There are 4 ways to turn a row about zero (a turn may also mirror it). The second row of each pair is the first, turned, with some noise. The first 36 pairs use one turn. New pairs use 3 turns, one after the other, and a turn may come again.
Known pairs, each followed by its turns in order:
[ -5  -2   5 -36   6   4  -3   9]
[  7 -27  -5  26   4  -2  -2  -6]	K_29

[-48   9  54  15  20  -5  -9   5]
[ -2  10  -5  57   1   4 -32  42]	K_453

[ 11   0   0  16 -27   4  62  -5]
[ -7   4  15  23 -32   7 -45  31]	K_171

[-13 -26 -12  10   1  17  17  -7]
[11 -1  0 25  6 25 -7 12]	K_171

[  6   1  -8  16  -9   0  13 -47]
[-15  18  -5 -27 -20  17  18 -25]	K_29

[ -8   1  33  -6 -12  11 -49   2]
[ 13  20 -19  -1  -8  41 -28  20]	K_453

[  2 -55 -37  15  -3 -12  -5  68]
[ 63  24   9  13  29  28 -41  38]	K_29

[ 22  -9  28 -54  -3  -7  -6 -13]
[-7 41  4 21 19 15 39  4]	K_460

[ -6   1 -33  34 -21   1  -9 -68]
[-19  36  15 -29 -38  37  41 -13]	K_29

[ -4  -9  -1 -22 -49 -18   8 -35]
[ 25   0  -8   3 -55   2  18 -26]	K_29

[-16 -68 -37  -7 -31  64  17   5]
[-51  78   1 -19  14  -5  24 -46]	K_453

[  2 -13   4  15   7   5  40  -1]
[  4  -8 -23  -4 -17  32 -11 -12]	K_460

[ -3  18  34  -6 -14   6   3  56]
[  5 -14   3  15   2 -49 -41  24]	K_29

[ 44  16 -35 -20   4   8   5  10]
[  1 -22 -33   9  -9 -31 -29 -24]	K_171

[  1   1  26  68   3  -3  -5 -13]
[ 10  17   4  -9  -1 -40 -23  55]	K_453

[ 10  -6  68  -2 -10 -12   8 -23]
[-15  -5 -30  13 -16  13  15  59]	K_453

[  2   2  -6  24   0 -17  -2  14]
[ -5 -20   2   1   9   2 -23   6]	K_460

[ -4   3 -37  22  24  -3 -10   3]
[  2  -9 -37  -5  -2  28   1 -14]	K_171

[-15 -32 -15  -8 -13 -20  -4   9]
[ 14  27 -21   5  20   2   2  21]	K_171

[-20  21 -41  22  25 -19  13 -21]
[  6 -59  -5   8 -24 -11   8   3]	K_460

[ 15  28 -36   3   1   9  38   8]
[-20 -21  17  16 -41  11 -10 -26]	K_460

[-37  41  22   3 -41  11  13  42]
[ 33  21  54  -9 -22  10 -41  16]	K_460

[-19  12  36   3 -18   9  14  17]
[-19  16  30  10 -17  -8  18  13]	K_171

[-28 -19  13 -45 -16   2 -32  40]
[ 31 -38   0  52 -10  -7  -8  35]	K_29

[  5 -18  36 -17  17  18   7  -3]
[-15 -11  33  14  29  -3   1   0]	K_171

[-68 -25 -37   5 -11 -12   5  41]
[ 51 -43  35 -46  16   5  -7 -22]	K_460

[  0  -7 -58  -9  39   9  -9  -3]
[-19 -18  31 -18  12  -6 -27 -49]	K_453

[  4   1  50  19 -66   1  51  24]
[ 31  44   9  24  -5  50 -66  -6]	K_460

[ 61   8  19  -1 -15  -3   0  10]
[-13  13  15  -7  -4 -32 -41 -32]	K_171

[  6  12   6 -20 -42 -67  24 -14]
[24 -8 22 68 25 33  0 11]	K_460

[ 25 -55  37   1 -35 -30  26 -19]
[-26   6 -19 -21  27   7  56  52]	K_453

[  5   0  23  -7  -1 -24 -31 -23]
[  2   3 -19   8  -8 -17  42   6]	K_29

[ -7  -6  14  19 -19  10   2  34]
[-16  35   8  20 -11   4   9  -6]	K_171

[ -2  68 -21  22 -16  39  30 -36]
[ 20  -5 -39   3 -47 -64 -10 -32]	K_453

[ 40  -9 -34   2  11 -30 -12 -30]
[ -3 -40   3 -56  17  -7  -2  -4]	K_453

[ 12  -7  12 -49  -4  -5   0   5]
[ 15 -22 -18  36  -1 -10  -1 -23]	K_29

New pairs, each followed by its turns in order:
[ -5 -38  18   6 -12 -48  -9  37]
[-13 -12  29   8  32  21 -55  -6]	K_453 K_29 K_453

[ 8 13 34 33  5 12 25  1]
[ 15  -6  46  19 -13 -13  -5  14]	K_453 K_171 K_460

[  5  27  10  -9  15 -13  41 -15]
[-41   4   1 -21  21  23  15  -2]	K_29 K_171 K_460

[ -9 -14  68 -13 -32 -16  13  18]
[-24 -14  23 -17 -35 -20 -46 -36]	K_29 K_29 K_171

[  2 -40  22 -17 -38  11 -51  51]
[ 5 -3 -3 15 63  3  3 71]	K_460 K_171 K_171

[ -5   8 -33 -17 -11 -14   6 -21]
[-12 -29   8  16   3 -29   7   9]	K_171 K_171 K_460

[ 58  46   0 -11  43 -15  64  17]
[-36  40  30 -10  60  45 -51 -13]	K_29 K_453 K_453

[  0  43  43   8  -7 -67  61 -11]
[-49  60   1  -7 -23  42  13  58]	K_171 K_460 K_460

[  4 -16  66 -40 -10  29 -12  68]
[ 32  48  -1  50  13  10 -67  37]	K_171 K_460 K_29

[-24 -32  -4 -19  -4   1  12   5]
[-17  -3  10 -18   5  -1  22  30]	K_171 K_29 K_460

[-10  22  35 -27   4  -5   5  16]
[ -5  16   4  21  20  -3 -22 -35]	K_29 K_29 K_29

[  0  68 -26  15 -11  -9   2 -24]
[-42 -16  36  20  -8 -49   4 -13]	K_460 K_171 K_29

[  9 -12   3  -6  -2  12   0 -23]
[-14 -16 -12   4 -10  -8   6 -11]	K_460 K_29 K_29

[ 39  25  -3 -68  -1  39 -32  33]
[-41 -19  48 -17  49   7   1  57]	K_29 K_453 K_460

[-53  26  57  31  -7  25  33   7]
[ 11  -6  13  -2 -23 -57   7 -71]	K_171 K_460 K_171

[  1  13 -68 -12 -10  17   7  -2]
[ -4 -49  33 -33  -3  17  11 -16]	K_460 K_453 K_460

[-10   5  14   9  33  39  50  27]
[-27  10  -7 -24 -13 -50  28 -37]	K_460 K_460 K_29

[ 23   0   3 -25  -5 -14   2 -25]
[ -4 -15  -2 -28 -19  20   8  10]	K_171 K_460 K_460

[-60  -9  -3 -21  39 -22 -68 -19]
[-56  11  46 -15 -40  13   5  57]	K_29 K_453 K_171

[-64  -3 -11  20  22 -19 -68  44]
[-23   0  55  83  14  39  18  -1]	K_460 K_453 K_171

[  4 -33 -36 -13 -27  -6  -5  14]
[ 18 -21  -2  -5 -28   8  28 -32]	K_460 K_29 K_460

[ 21  13  -8  -3  -3 -19  -2 -13]
[ 12   6 -16   4  19 -10  -1 -14]	K_460 K_460 K_171

[-22  25  -1 -27  24  25   8  -2]
[ -6 -15 -43 -20   3 -20  12  -9]	K_453 K_453 K_171

[-66   2   8  -7  13 -23   2  40]
[ -6  -2   0 -37 -52 -11  48  11]	K_29 K_460 K_460

[-10  43  21  -3  42  48  40 -12]
[-29 -10  61  16 -42 -20  31  -7]	K_29 K_171 K_453

[-23 -17  -9  14   6 -14 -16 -32]
[ -2  39  -3 -12  -8  29   1  -4]	K_29 K_171 K_171

[ 22   8 -14   4 -24   1   4   7]
[ 12 -13 -11  21  16  -8  15   5]	K_29 K_29 K_453

[  4 -38  22  -6  10  -1   6  12]
[ -6   9 -39  -6  16  -6 -13   8]	K_460 K_453 K_453

[  4 -22  -1  21  68  -3 -20  -3]
[-63  -7 -22  -3 -26  -3  25  11]	K_460 K_460 K_453

[-28  -9 -27  -9 -13  14 -33   3]
[ 21  -2 -20  -9 -14  28 -28 -18]	K_29 K_460 K_453

[  1   7   5 -29   8 -61  21 -16]
[-46   5   7 -17 -22  12  -2  45]	K_460 K_171 K_29

[ 13   5   8  24 -68 -29 -31   4]
[ 23  48  -8  24 -17  43 -24 -35]	K_171 K_453 K_29

[-43  10 -40  10  -1 -11 -52  41]
[-55 -30 -20 -25  37  -3  37  18]	K_460 K_171 K_171

[ 20  68  22 -38  10  12 -18   2]
[ -1  20  20  39 -49  35   5 -39]	K_29 K_171 K_453

[  8 -18   6   3  65  10  -5  34]
[ 33  18  26   2  49  13  23 -22]	K_453 K_29 K_453

[-34   0  16 -31 -24  -1   4  68]
[ 14 -18  -9 -21  -5 -15  75  26]	K_453 K_29 K_171

[ 41  47 -23   7   8  10  18 -41]
[-13   1  27 -29 -48  -8  47 -17]	K_171 K_453 K_460

[-28   8   0  -4  14   0  36   2]
[ 10 -18 -30  -2 -14 -14 -26  -4]	K_460 K_460 K_453

[ -8  13 -29  17   7 -12   8  14]
[-23   8 -12   6 -20 -17  -9  15]	K_171 K_29 K_29

[ 68  68 -19  -6   2  27   1 -34]
[-33 -13  40  27 -14  15 -21 -86]	K_171 K_453 K_453

[-46   1  14 -19   1  10   3 -12]
[-24 -34   1   6 -22   4  18  12]	K_29 K_453 K_171

